All rows are made from the same 8 directions, up to rounding. Whole rows:
In the rows, zero is written as 128.
[[138 118 111 141 105 149 136  72 144 155  86 106 114 122 143]
 [101 121 111 138 121 104 168 176  70 146 142 147 129 136  76]
 [121 150 153 108 138 160 124 174 162 124 127 131 174 120 127]
 [162 132 130 150  83 126 120 154 117 121  99 145 162 135  92]
 [138 103  67 138 130 125 119  81 149 163  89 106  83 124 130]
 [ 96 168  99 163 178  83 121 126 117 123 127 107  76 131 167]
 [118 143  92  99 141 146 118 154 177 174 104 150 164 118 106]
 [169 169  87 158 155 117  67 127 172 121  92 158 117 121 161]
 [122 164 164 165  97  67 117 133  90  82 122  89 132 154 129]
 [ 78 169 142 125 158 118 147  85 125 143 143 121 113 124 183]
 [120 198 154 190 116 116 134 155 110 103  90 109 145 133 153]]

The start of a row, then its end:
[ 88 143 148 167 148 200 215  91  91 160 123 135  99] => [ 99 191]
[ 99 172 150 116 148  83 115 136 118 112 162 143 141] => [139 145]
[ 57 117 165  95  94 160 216 116  97 180 136 104 166] => [126 102]
[139  65 133 108  83 156 151 156 125 134 117  91 148] => [133  62]
[ 92 148 113 127 112  82 139 114 111 155 115 111 133] => [143 109]
[ 90 188 181 124 123 153 138 174 163 120 104  85 193] => [126 140]
[173 116 137 131  86 110  97 166 124  99 119 138 162] => [142  80]
[100 168 175 138 153 125 139 103 116 102 156 120 117] => [126 191]
[140 157 122 122 140 135 119 190 128 134 139 205 172] => [121 106]
[143  70 162 135  73 147 156 122 102 105 119  67 125] => [138  95]
[133 127 129  93 145 121  73 184 198 102 121  77 155] => [135 105]
[127  82 147 121  69 160 167  49 121 153 101  80 123] => [128 126]
[123 121 103 111 164 185 120 155 200 149  98  96 131] => [108 136]
[ 98 190 150 153 130  99 135 111 111 124 123 125 134] => [134 165]
[120 172 123 165 117 109 145  85  94 147 112 164 121] => [127 159]
[109 163  87 136 161 179 158 116 149 195 100 185 132] => [ 98 159]
[130 107 134  94 133 156 119  92 169 137 131 112 128] => [120 145]
[169 103 109 161  87 126 137 141  86 129 110 163 128] => [132  87]
[131 127 135 152 150 123 118 113 129  96 130  89  86] => [128 166]
[187 112 142 135 100 104  64  69 158  79 114  94 110] => [141 154]
[166 136  98 114 172 133  74 169 168 117 143 190 134] => [117 131]
[165 104 106 118 142 151 107 156 145 127 135 171 131] => [118 111]
[128 137 144 142 105 111 142 144  90 120 135 146 144] => [136 110]
[178 140 158 182  74 167 144 122 100 111  91 158 153] => [121 136]
[110 146 176 124 133 123 155 165  78 104 181 170 152] => [131 126]
[ 84 124 122 101 162  95 126 188 132 120 156  86 125] => [140  97]
[127 145 131 169 162 180 135 170 158 108  94  81 111] => [110 163]
[105 129 146  83 141 146 121  54 177 146 137 101 126] => [121 176]
[169 171 130 136 137 143  77 151 178 110 105 163 163] => [119 151]
[141 149 165 148 128 152 138 128 112 105 139 155 137] => [120 161]
[150  86  76 148 121 178 139 143 156 158  70  95 108] => [114 101]
[ 98 134 118 128 117 159 168 114 134 176  97 116 140] => [118 126]
[ 84 131 180  96  95 165 186 101 116 159 137 121 174] => [123 128]
[146  81 104  82 124 112 103 185 137 129 154 150 150] => [137  53]
[100 162 120 179 115 168 194 151  96 168  81 134 140] => [114 128]
[ 75 116 117  72 159 110 150  56 124 174 178 147 102] => [125 152]
[135 154  90 123 133 119 105 125 156 160 104 164 145] => [124 123]
[121 123 117 129 177 169 154 103 121 145 157 176  91] => [103 176]
[116 115  97  90 189 103  92 112 161 128 167 130  87] => [126 150]
[144 123 147 136 118 113 136 160  78 104 165 179 139] => [134 106]
[121 124 162  87 157 126  91 126 176  91 160  86 130] => [131 155]
[159 101 157 147 111 166 142 182 107  93 133 130 141] => [124 105]
[100 158 161 105  79 126 145  96 138 158 105 115 187] => [135 120]
[129 129 151 138 110  82 115  56 105 101 141  98  96] => [144 161]
[199 131 151 160 119 142  88  81 132  81 128 164 111] => [121 182]
[138 134  68 176 122 106 154 135  67 166 111 197 104] => [126 102]
[ 89 140 147 112 125  86 122 144 132 113 134  63 138] => [148 113]
[183  85  51 177 129 145 122 128 118 145  86 150  73] => [117 109]
[135 178 120 160  93  39 110  92  70 127 128 183 133] => [152 124]
[158 166 117 139 155 153  91 100 177 130 108 167 128] => [110 186]
[103 148 119  68 137  67  90 110 151 147 160 152 155] => [144 114]
[153 114 137 126  81  56  99 107  89 101 145 135 132] => [157  92]
[116 137 145 187 132 125 178 104  50 112 143 138  80] => [125 166]
[136 120 125  70 140 132  77  98 206 134 129 109 145] => [127 139]
[ 89 121  85  87 133  93 132 111 136 181 132 130 129] => [136  95]
